The rows are grouped in 4 ways, from coarse to fine. Each group lies inside one group of the grouping before and may be the whole of it. The rows also spread widely along 15 directions, which tell nothing about the answers.
In the rows, zero is written as 128.
Known rows, each followed by its group in each grouping:
[147  71 141  58 159 168 212 135 127  85 191 154 113  69 165 107 100 149
 181 140 121  96 117 142 106 128]
j716 boki tof nol
[139  91 109 155 113 151  89 100 162 120 142 120 117 117 152 114 159  92
 129 118 102 106  73 109 172  94]
j716 Kof Zezi Veruf
[102 154 202 148 154 119 129 118 133  93 133 120 142  72 104 132 144 117
 110 138 130 144 168 139 121 122]
j477 ven mulu zir
[175 169 137 132  96 104 103  94 127 125 155 160 131 133 180 101 160 129
 114  77 145 143 120 127 111 128]
j477 dipa tesol Risev
[116 171 116 148 103 124  88 154 169 129  94 137 114 155 125 122 171 170
 160 137 126 161 167 158 155 133]
j489 loda diru tuzup
[104 158  77 122 142 130  87 146 105 181  85 124 122 175  93 165 121 107
 141 122 154  87 148 100 143 185]
j489 fodu sesob vodez
[103 108  47 148 192 128  93 103 109 123 105 123 135  61  88 168 129 132
 171  87 137 117 107  97 113 149]
j716 suf Bok vuve
[170  84 125 116 115 123 123  89 164 111 156 137 122  98 181 116  54  95
  77  94 117 110  63  81  69 123]
j477 Kabiv bimo Viz
[ 99 119 148 130 104 115 137 129 130 144 146 102 107 134 138 125 127 158
 154 133 126 132 108 114 116 130]
j716 Kof piro kom
[ 98 120 110 169 113  95 135 117 112 139 123 112 110 147 126 136 120 115
 150 140 142 140  89 115 153 140]
j489 loda miro gar
[143 168 198 119  97 143 106  99 158  95 170  92 129 120 146  95 138 136
  87 121 137 116 115 121 113 161]
j716 sezo gat vesu
[125 146 162 137 132 126  96 152 160 104 144 127 133 117 105 129 106 150
  88 190 144 129 140 121  98 182]
j477 Kabiv bef riv
[141  88  84 129 136 164 111 158 137 111 152 132 121  78 124 105 105  91
 143 163 123  82  96  96 114 142]
j489 loda rusus Ladas
[154  79 122 111 124 149 128  98 159 130 177 151 130 107 155 125 134 129
 137 103 105 104 100  99 102 132]
j716 sezo lat bil
[150 133 112 200  83 108  46 118 141 164 149 142  92 101 136 103 130  86
 126 143 121 150 121  86  71 103]
j477 dipa kuz girop
[135 102 121 132 165 164  88 120 106  72 138 117 124  61  87 121 163 121
 101 160 134 102  93 129 138 111]
j489 loda rusus bogo
[115 164 153 163  90 111 100 174 165 157 124  96 116 180  95 119 150 138
 125 148 133 129 157 109 123 213]
j477 Kabiv bef Gur
[148  61 169  85 123 149 158 161 157 150 153 152 103 101 120 131 125 144
 123 128  87 103 169 112  51 119]
j477 ven baki zulo
[108 154 133 150 128 128  96 163 186 119  93 121 143 117 111 141  79 123
 106 154 135 127 162 117 111 158]
j716 sezo Biku vonop
[119 123 109 135 125 122 102  95  86 124 129 112  68 105 126 123 140 160
 148 133 141 153  83 138 126  79]
j716 boki tik lemi
[154 120  83  78 145 148 107 163 104 147  99 145  77 162  92 141 127 180
 131 154 150 101 133 146 112 163]
j716 Kof Favan petu
[130 145 164 115 105 128 112 150 122 127 147 153 126 139 137 114 155 142
 117 173 138 123 152 144 131 113]
j489 fodu zal kabom
[ 73 148 129  86 146 162 120 139 152 144 123 120 166 144 139 157 156 154
 167 103 125  72 158 115 177 153]
j489 Ran nufir muga
[ 80 159 123 137 162  98 156 133 104 132 118 106 147  92 117 151  91 121
 169  98 160 121 142 106 105 177]
j716 Kof Favan pupab
[158 104 209 126 149  99 152 119 133  96 126 130 141 124  91 156  97 111
  13 144 147 129 128 120  76 159]
j477 dipa tesol dod
[ 98 118 155 125  83  95 166 205 133 147 119  95 124 168 123 121 114 150
 129 152 133 115 127 117 123 155]
j489 fodu zal lugu
[177  96 126  81 107  94 183 116 116 118 160 182 151 142 210 117  77 109
  93  96 145 106  80 113  92 119]
j489 fodu sesob rav
[145 110 118 132 118  88 165 113 172 117 103 126 129 132 176 132  53 105
 107  59 123 142  90 105 103 146]
j477 Kabiv bimo Viz
[159  59 145  98 139 178  88 107 176 148 130 148  90 121  98 154 145 139
  88 123  79 102 146 113  86 113]
j477 ven baki zulo
[ 92 113  99 124 138 140  94  88 129 143 134  69  90 109 101 151 133 188
 166  86 120 126  90  94  92 157]
j716 boki tof nol
[113 157  69 138 143  82  85 123  91 130  77 149 116 124 116 160 116 183
 139 117 163 172 122 142 106 116]
j489 fodu zal lugu
[141 113  99  71 123 149 123 144  95 163 128 149  63 163 102 130 171 209
 178 132 128 125 147 148  95 153]
j489 loda rusus Ladas
[ 70 100 144  71 192 132 219 147  65  96 128 124 117  57 131 144  88 145
 187 142 145 106 121 147 138  90]
j716 Kof Zezi Veruf
[140 113 137 111 103 149 129 159 155 129 137 121 127 140 140 109 145 128
 123 121 120  89 127 119 138 139]
j716 sezo Biku vonop
[155 135 168 155  96  83 180 126 129 112  94 130  96 158 167 102 155  89
 120  77 123 169 123 168 179  81]
j477 Kabiv bimo Viz
[116  71 141 112 141  94 222 186 164 106 118 128 191 130 146 147 128 152
 127  71 118 106 118 117 147 169]
j477 ven baki zulo
[127 153  99 138 130 111 122 139 118 133 141 158 150 102 152 121 123 101
 167 115 146 120 144 110 110 144]
j489 fodu sesob rav
[170  75 111 127 156 125 124 150 177 110 103 182 126  61 116 147 140 152
 127  88  91 153 174 131  56  95]
j477 dipa tesol dod
[ 94 154 140 146 132 108 171  97 136 124 130 120 141 148 154 134 141 109
 183  91 140 136 126 135 190 159]
j716 suf Bok vuve
[152 135 136  59 133 143 197 125 146 143 114 168 145 209 182 144 127 111
 138  69 139  78 148 149 198 174]
j716 sezo gat vesu
[141  60 159  92 101 139 152 192 147 105 165 138 124  81 150  99 156 183
 124 156  97 103 120 133  90  65]
j716 Kof Favan petu
[138 167 167 119 136 112 122  86 100 105 124 100 117 106 124 124 138 132
  97  81 151 134 120 133 101 129]
j716 Kof Favan petu
[129  85 133 134 155 102 156 154  91  82 125 144 147  45 109 133 165 150
 123 117 130 138 126 139  96  74]
j489 loda miro gar
[ 77 190 154 128 142 149 154 154 139 123 131  97 128 132 128 111 157 115
 209 123 139 109 175 141 206 189]
j477 Kabiv bimo Viz
[ 51  84 199 109 134  82 187 173  96 161 107 111 144 140 108 189 113 153
  90 140 132 108 140 104 117  87]
j477 dipa tesol dod
[126 129 135 134 104 122 126 165 162 140  94 158 138 169 146 136 155 111
 116 134 119 118 156 145 176 101]
j489 loda diru tuzup
[126  71  98  86 133 135 160 141 126 141 162 185 149 108 172 136 153 160
 178 104 109 103 126 116 113 101]
j489 loda rusus Ladas

New rows, each followed by its group in each grouping:
[122 111 124 114 127 122 129 167  79 167 116 121  87  85 100 130  82  99
 127 131 138  94 148  92  42 108]
j716 sezo Biku vonop
[ 43 185 119 164 142 113 104 146 108 134 139  77 124  99 108 128  99 136
 191 166 164 127 125  98 143 186]
j477 Kabiv bimo Viz
[128 141 110 126 141 148 103  92  92 167 160 122 127 117 144 134 107  40
 132 104 151  56 112  70 122 150]
j716 boki tof nol
[131  90 155  99 141 137 180 137 138 118 149 176 118 141 162 133 104 110
 132 172 126 112 129 147 168 113]
j477 Kabiv bimo Viz
[158  90 114 143 122 116 115  88 173 103 148 174 144 152 170 137 144 149
 103 126 123 149  76 138 170 128]
j477 ven baki zulo
[146 199 136 159 121 112  94 147  99 109 109 125 118 147 105 102 179 118
 123 153 175 137 147 162 171 157]
j716 suf Bok vuve
[121 106 110  96 113 112 130 107 159 144 147 140 151 188 175 162  93 184
 109 116 144 108  76 101 128 173]
j716 boki tof nol
[160 129  98 142 119 123  80 132  74 140  51 100  58 165  93 122 179  96
  80  97 137 114  88 150 188  76]
j477 ven mulu zir
[153  57 113  86 174 162 100 121  89 113 128 179  85  43 126 141 102 108
  90 158 116  95 112 125  87  17]
j477 Kabiv bimo Viz
[160 112  86 162 171 107 110  46 163  95 148 178 127 104 130 154 144 160
 157  92 126 195 112 137 105 184]
j477 Kabiv bef riv
[106 143 147 119 153 100  97 117  79 156 136 166 143 114 124 167 124 131
  95 143 160 116 153 107  93 113]
j477 Kabiv bimo Viz
[132  96 111 115 143  94 190 154 156 109  99 168 168 157 147 161 109 151
 124 109 138 132 126 142 147 160]
j489 loda miro gar
[ 98  89 123  72 151 133 166  87 124 146 121 155  95 153 139 174 138 211
 186 103 113 148 133 155 130 111]
j489 Ran nufir muga
[110  95  76 129 149 127 107 117 180 118 123 184 176 108 198 160  81 106
 124 117 116 105  91 103 168  89]
j477 Kabiv bef riv
[101 123  86 140 171 109 101 130 110 121  69 132 115  61 102 161 143 163
 161  83 125 158 143 138 103  75]
j716 Kof Zezi Veruf
[160 146 166 130 106 146 119 140 138 112 155 106 123 110 126  86 144  84
 113 125 132  95 136 114 106 160]
j489 Ran nufir muga
[150 158 113 116 127 118 116  93  82 141 144 155 112 134 168 115 122 100
 133 103 161 114 103 119 136 127]
j477 dipa kuz girop
[137  88 121 115 118 132 154 129 141  94 147 120 101 139 124 116 137 182
 141 154 127 136  80 144 139 155]
j489 loda miro gar
[133 133 120 125 120 134 114 136 168 112 146 126 169 102 145 120 150 140
 134  87 122 103 130 100 109 165]
j489 loda miro gar
[ 98 170 145 144 116 120 124 172 170  80  89 102 129  96 149 111 108 156
 136 145 135 153 139 161 158  92]
j716 boki tof nol
[ 96 154  92 141 139 127  89 191 107 149 109 125 145  55 125 117 142 104
 172  99 129  88 166  95 111 103]
j477 ven mulu zir
[132 131 120 174 104  82 135 138 151 145 110 119 132 133 152 126  98  71
 118  81 126 131 112  92 114 146]
j477 Kabiv bef riv
[129  50 153 150 145 129 111  52 137 148 183 159 106 130  88 178 183 168
 127 151 105 156 119 117  93 142]
j716 sezo gat vesu
[123  86 103 136 140 142 134 129 135 114 187 145 142  77 134 115 177 149
 194 132 117 111 110 112 129 142]
j716 suf Bok vuve
[131 139  94 151 175 127 157 109 120  88 143 195 144  78 158 123  94  68
 185 158 153 145 135 149 159 134]
j489 loda rusus Ladas
[143 131 103 121 134 120 132 151 124 106 119 153 129 100 159 115 101 122
 132 134 145 119 114 139 131 104]
j716 Kof Favan petu
[102  72 113  87 160 147 162  99 145 106 146  95 124 125 129 160  95 181
 138 114 126  99  62 109 135 169]
j716 boki tof nol
[187 120 113  54 140 153 125 141 138 118 118 190  99 150 152 126 113 177
 108 133 138 115 138 159 112 134]
j477 dipa kuz girop
[111 120 118 129 166 131 149 120 100 114 140 125 142  90 127 136 130  98
 155 114 146  96 111 117 151 139]
j716 Kof Favan pupab
[106 122 140  98 122 136 135 131 126 150 131 142 116 132 141 141 140 157
 151 120 124 115 151 128 122 108]
j716 sezo Biku vonop
[ 71 159 136 105 117  88 138 161  60 192 112 115 111 150 133 156  90 145
 144 133 168 105 146 104  95 117]
j716 boki tof nol
[152  94 111 134 158  95 154 172 117 114  99 139 157 104  95 150 156 137
 102  76 137 117 132 116 103 157]
j477 dipa tesol Risev
[103  87 125 121  94 139 145 127 157 151 145 126  87 169 153 131 137 170
 178 150 105 130  99 134 166 119]
j716 sezo gat vesu
[147 136 131 124 151 146 117 137 125 115 113 100 111 123  87 123 163 109
 117  92 131  98 133 120 135 181]
j477 Kabiv bef Gur
[188  94 115 103 179 142 156  88  89 127 174 190  98 113 112 133 166 110
 160 111 135 121 142 138 101 179]
j477 Kabiv bef riv
[138 114  92 145 148 108 175 100 162  63 130 162 131  78 201 118  53 115
 166 123 138 169  80 153 151 102]
j716 boki tof nol
[202  94 106  87 112 160 139 143 119 148 134 166  46 123 134  92 110 100
 156 132 113 109 143 139  71 115]
j489 Ran nufir muga
[113 144 119  94 122 130 142  95 167 126 126 161 150 182 194 150  88 132
 138 114 136 118 112 134 183 145]
j489 fodu zal lugu
[175 179  70 142 135 118  95 153 105 126 108 146  97 132 119 101 102 109
 144 134 175 129 126 131 116 196]
j477 dipa kuz girop
[131 122 106  61 125 140 171 161  73 149 104 154  58 190 145 119 185 182
 191 118 133 117 130 185 201  96]
j477 Kabiv bef Gur
[140 121 108  99 130 113 163 185 147 132  53 141 118 138 140 136 123 144
 134  60 117 124 158 151 138 110]
j477 ven baki zulo
[148 110  86 164 128 137  88  95 184 106 130 156  83 128 109 132 130 173
 164 171 116 187 118 152 119 162]
j489 loda miro gar
[ 96  75 175 132 149 112 153  59 141 121 187 154 141 110 146 165 164 165
 142 121 104 155 112 120 124 113]
j477 Kabiv bef riv
[ 72 110 104 147 178 117 184  75 124 136 133 121 153  97 149 171 132  96
 215  46 122 123 123 106 169 140]
j716 boki tof nol
[122 114 110 117 139 125 126 165 152 124  22 140  92 129 135 151 108 120
 110  96 105 137 149 163 170  36]
j477 Kabiv bimo Viz
[127 118 113 147 125 120 139 178 121 139 145 158 119 148 126 118 170 124
 171 168 135 121 140 140 172 153]
j477 Kabiv bef riv
[159 105 130 109  92 150 100 138 160 156 135 170 125 163 170 120 151 100
 104 131 110  81 132 119 151  87]
j716 suf Bok vuve
[137 136 111 155  98 100 112 178  96 146 123 101 119 151 120 111 109  97
  94 153 168  96  89  97 125 156]
j716 boki tik lemi
[120 141 148  96  96 117 112 165  84 140 124 135 106 126 136 115 149 169
 112 149 145 113 137 136 102  72]
j489 loda miro gar
[130 152 116 124 120 111 122 112 112 144 158 166 109 121 167 124  97 142
 165 148 155 144 134 128  92 130]
j716 boki tof nol
[121 131 108 149 158  98 164 114 145 162  77 158 123 165 127 173  86  62
 147  80 130 136 162 120 146 171]
j477 Kabiv bef Gur
[ 89  97 151 138 114 102 113 147 171 181 137 161 159 137 143 171 141 148
 128 121 100 123 173  89  96 114]
j477 Kabiv bimo Viz
[106 136 125 150 126 150 104 180 146 105 134 110 154 100 117 111 133  95
 125 177 138  80 124 110 164 144]
j489 loda miro gar
[136 135  97 127 163 125 121  90 124  95 103 132 126 133 121 148 123 141
 129 109 152 139  96 146 158 159]
j489 Ran nufir muga
[185 144 126 132 129 101 153 153  85 131  98 131  99 110 122 108 112  65
 107  80 155 117 147 129  80 132]
j716 boki tof nol
[139 150 126 140 132 120 130 226 119  75  81 149 152  88 116 100 191 138
 126 150 143 126 169 181 174  79]
j489 loda miro gar
[135 138  95 130 113 117  96 114 164  94 116 123 114  95 166 116 132 203
 150  85 124 168  99 143 108  97]
j716 boki tof nol
[ 99  90 158 149 152 114 167 150 112 149  93 136 161 123 112 170 145  41
  99 104 122  84 157 111 172  84]
j716 sezo Biku vonop
[125 111 113 134 180 144 109  93  93  94 172 159 180  66 129 145 126  69
 104 154 159  74  94  97 145 133]
j489 loda miro gar
[140 156  94 139 140  86 144 144 122 137  87 161 123 146 126 148 117 150
 158  99 158 163 158 149 115 173]
j716 sezo gat vesu
[148 127  36  96 181 129 142 171  96  81  64 138 101  90 121 126  80 158
 154 106 162 122  92 159 148 143]
j477 ven baki zulo
[116 111 150 133  86 108 123 161 128 157 151 134  94 130 142 117 104 145
 129 175 127 130 122 106  87 105]
j477 dipa tesol dod
[137 148 138 160 112 115 132 133 164 138  92 136 103 115 158 119  59  33
 117 112 121 131 147 113 123 100]
j477 dipa tesol dod
[ 99 182 179 102 112 123 154 117 171  58 157  97 164 122 191 100 106 186
 128 128 151 135  94 152 169 152]
j716 Kof Favan petu
[122 137 133 156 126 109 100 135 154 119 120 134 114 100 101 137 113 169
 130 153 134 172 154 131  71 146]
j716 sezo Biku vonop
[ 80 132 181 110 115 129 149 129 163 130 122  81 131 139 118 147 107 153
 118 117 118 112 138 108 113 158]
j489 loda miro gar
[133  77  67 160 111  73 120 126 163 137 115 191 137 197 165 168 117 189
 118 156 137 172  65 136 170 129]
j477 dipa tesol Risev
[ 78 188 134  88 124 156  90  85 148 138 170 129 133 122 175 131  79 169
 167 144 151 109 132 107 118 156]
j716 sezo Biku vonop
[103 164 123 160 130  92 108 158 154 113  80 111 150 112 123 146 114 151
 119 109 146 152 147 131 120 132]
j716 boki tof nol
[126  70 112 118  77 126 161 189 192 180 139 174 127 164 191 124 117 126
 176 134  86 102 146 114 135  95]
j716 Kof Favan petu
[136 123 141  92 105 182 155 166 207 106 118  84 106 117 168  82  88  82
 143  85  87  71 120 111 156 142]
j477 Kabiv bef Gur
[135  85 127 167 156 106 175 113  90 137 176 165 144 145 111 150 139  66
 143 170 160 111 107 115 164 191]
j716 sezo gat vesu
[189  62 128 105 167 129 167 138 109 122  93 164 105 126  96 158 132  94
  78 106 126 107 141 145 105 113]
j716 boki tof nol
[100 118 122 140 127 106 137 140 153  78 133 115 156  87 142 123 137 178
 142 120 130 148  96 129 130 124]
j489 loda diru tuzup
[148  87  89 130 151 126 135 104 127 142 138 159 129 153 114 160  97  95
 118 139 144 100 101  99 120 192]
j489 loda miro gar
[ 74  98 108 167 129 105 123 106 123 144 171 117 138  91 140 144  81 111
 163 154 137 116  77  70 107 137]
j716 suf Bok vuve
[186 124 131 138  91 151 111 132 164 152 152 172 107 129 166  95 131  56
 133 122 111 103 156 117 113 120]
j716 sezo gat vesu
[141 153 112  81 153 153 117 150 164 127 111 165 118 114 131 140  69 155
 140 142 140 114 179 138  80 170]
j716 Kof Favan pupab
[121  98 118 126 196 141 144 117 114 105  86 127  79 107  50 169 142 157
 153 146 128 153 150 170 134 145]
j716 Kof Favan petu
[127 146 124  92 139 170 102 189 158  71 117 115 152  82 145 101 117 144
 108 156 137  72 119 140 161 110]
j716 Kof Favan petu
[152 125 121 123 114 128  92  94 131 115 149 130  85 121 134 119 158 202
 137 124 131 162 103 143  93 119]
j716 boki tof nol
[172 140 114  95  95  87 155  91  64 134 135 176 103 184 225 105 113 113
 105  94 170 126  52 147 174  74]
j477 dipa kuz girop
[160 127 136 146 115  96 107 107 106 171 137 174  72 154 115 137 141 127
 128 143 133 166 156 132  73 136]
j477 Kabiv bef riv
[108  93 129  92 144 130 177 124  66 139 150 111  80 114 123 134 127 151
 172 127 140 108 103 128 117 116]
j716 boki tof nol
[121 109 125 134 158 142 132 129 140 144 168 166 146  86 132 143  75  64
 148 169 134  89 152  90  93 156]
j716 Kof Favan petu
[146 125 116 136 128  94 121 146 131 100 121 119 115 134 117 125  79 160
  86 154 161 144  82 121  97 185]
j477 Kabiv bimo Viz
[124 157 103  96 107 126 103 150 158 164 130 173 137 164 183 132 124 158
 155 111 131 109 153 117 130 146]
j477 Kabiv bef riv
[109 149 109 184 111  91  89 117 128 126 133 114 115 141  89 130 230 216
 192 116 130 200 135 149 133 169]
j489 fodu zal lugu
[148 135  90 104 112 135 107 122  95 160 168 155  91 123 147 105 117 123
 175 134 141 109 123 105  76 147]
j489 fodu sesob rav
[ 84  90 115 137 122 129 133 148 121 130 179 141 135  94 157 120 166 167
 201 166 119 120 102 120 156  91]
j716 Kof piro kom
[127 149 113 104  78 135  65 176 143 157  79 126  94 119 153 113 111 137
 112 114 111 110 150 119  92  43]
j489 fodu zal lugu
[112 105 163 113 110 136 110 125 165 172 151 129 138 165 133 161 121 132
  95 140 118  88 142  89 104 147]
j716 boki tof nol
[124  94 151 156 110 167  67  92 156 128 197 129  89  98 100 113 224 181
 178 177  91 151 134 130 110 118]
j489 Ran nufir muga
[134  87 123 179 134 108 103 139 153 119 123 144 143 103 108 146 163 123
 108 139 118 138 123 122 124 113]
j716 Kof Favan pupab
[130  61 120 139 148 129 148  61 158  88 161 139  99 127 124 147 115 170
 142 164 120 165  58 142 143 149]
j716 suf Bok vuve
[118  70 142 139 129 128 161 128 137 115 170 108 130 110 123 126 159 138
 148 128 114 110  88 112 136 146]
j716 Kof Favan pupab
[154 117 145 108 118 103 124 123 106 109 126 138  85 141 126 124 115 175
  80 149 145 152  93 145  95 120]
j477 Kabiv bef Gur
[156 143 115 159  70  93 141 208 157  94  95 100 124 101 158  66 130 132
 132  89 129 144 115 136 117 109]
j716 sezo Biku vonop
[105 142 167  98 114 164  98 146 176 184 150 163 134 151 139 150 148 142
 146 155 110  94 215 114 115 130]
j716 boki tik lemi
[134 141  94 154  91 100  89 106 144 148 125 133  94 156 144 126 107 161
 139 128 142 164 100 119 102 147]
j716 sezo Biku vonop
[ 78 137 120 153 128 133  95 123 112 141 147 106 106 103 121 130 153 136
 176 147 131 123 114 107 152 115]
j477 dipa tesol dod
[101 144 106 179 142 120 100 200 109 131 121 149 161  77 109 123 157  80
 165 175 147 105 169 120 151 112]
j489 Ran nufir muga
[122 132 125 143  74 108  96  91 117 196 115  95  93 194 137 134 189 126
 142  47 114 121 110  99 132 122]
j489 Ran nufir muga
[125 164 124 115 153 122 148  98 137 143 117 153 125 155 138 146 124 121
 170  84 139 134 165 138 147 191]
j477 ven mulu zir
[100 145 154 146 147 116 118 111 109 124  94 105 105 118 102 146 123 106
 110 125 137 134 128 134 151 112]
j477 ven mulu zir
[164 120 161  82 131 138 155 150  67 118 169 154 115 105 142  99 183 125
 124 125 144  88 132 137 125 102]
j477 dipa tesol dod
[ 86  96  81 120 132 132 109 126 137 145 101 116 116 142 125 162 121 155
 144 119 121 110  91 109 152 115]
j489 loda diru tuzup
[129  91  88  58 144 128 157 151 127 101  77 143  99 133 159 144  79 207
 120 107 132 124  80 158 144  87]
j477 ven baki zulo
[133 102  99 119 114 120 102 193 155 102 144 154 150  97 153 119 124 208
 124 173 137 123 109 129  99 111]
j716 boki tof nol
[198 124 101 143 128 117 164 135 122  86 120 122  96 140 133  92 110  85
 120 113 158 129  82 149 146 179]
j716 boki tof nol
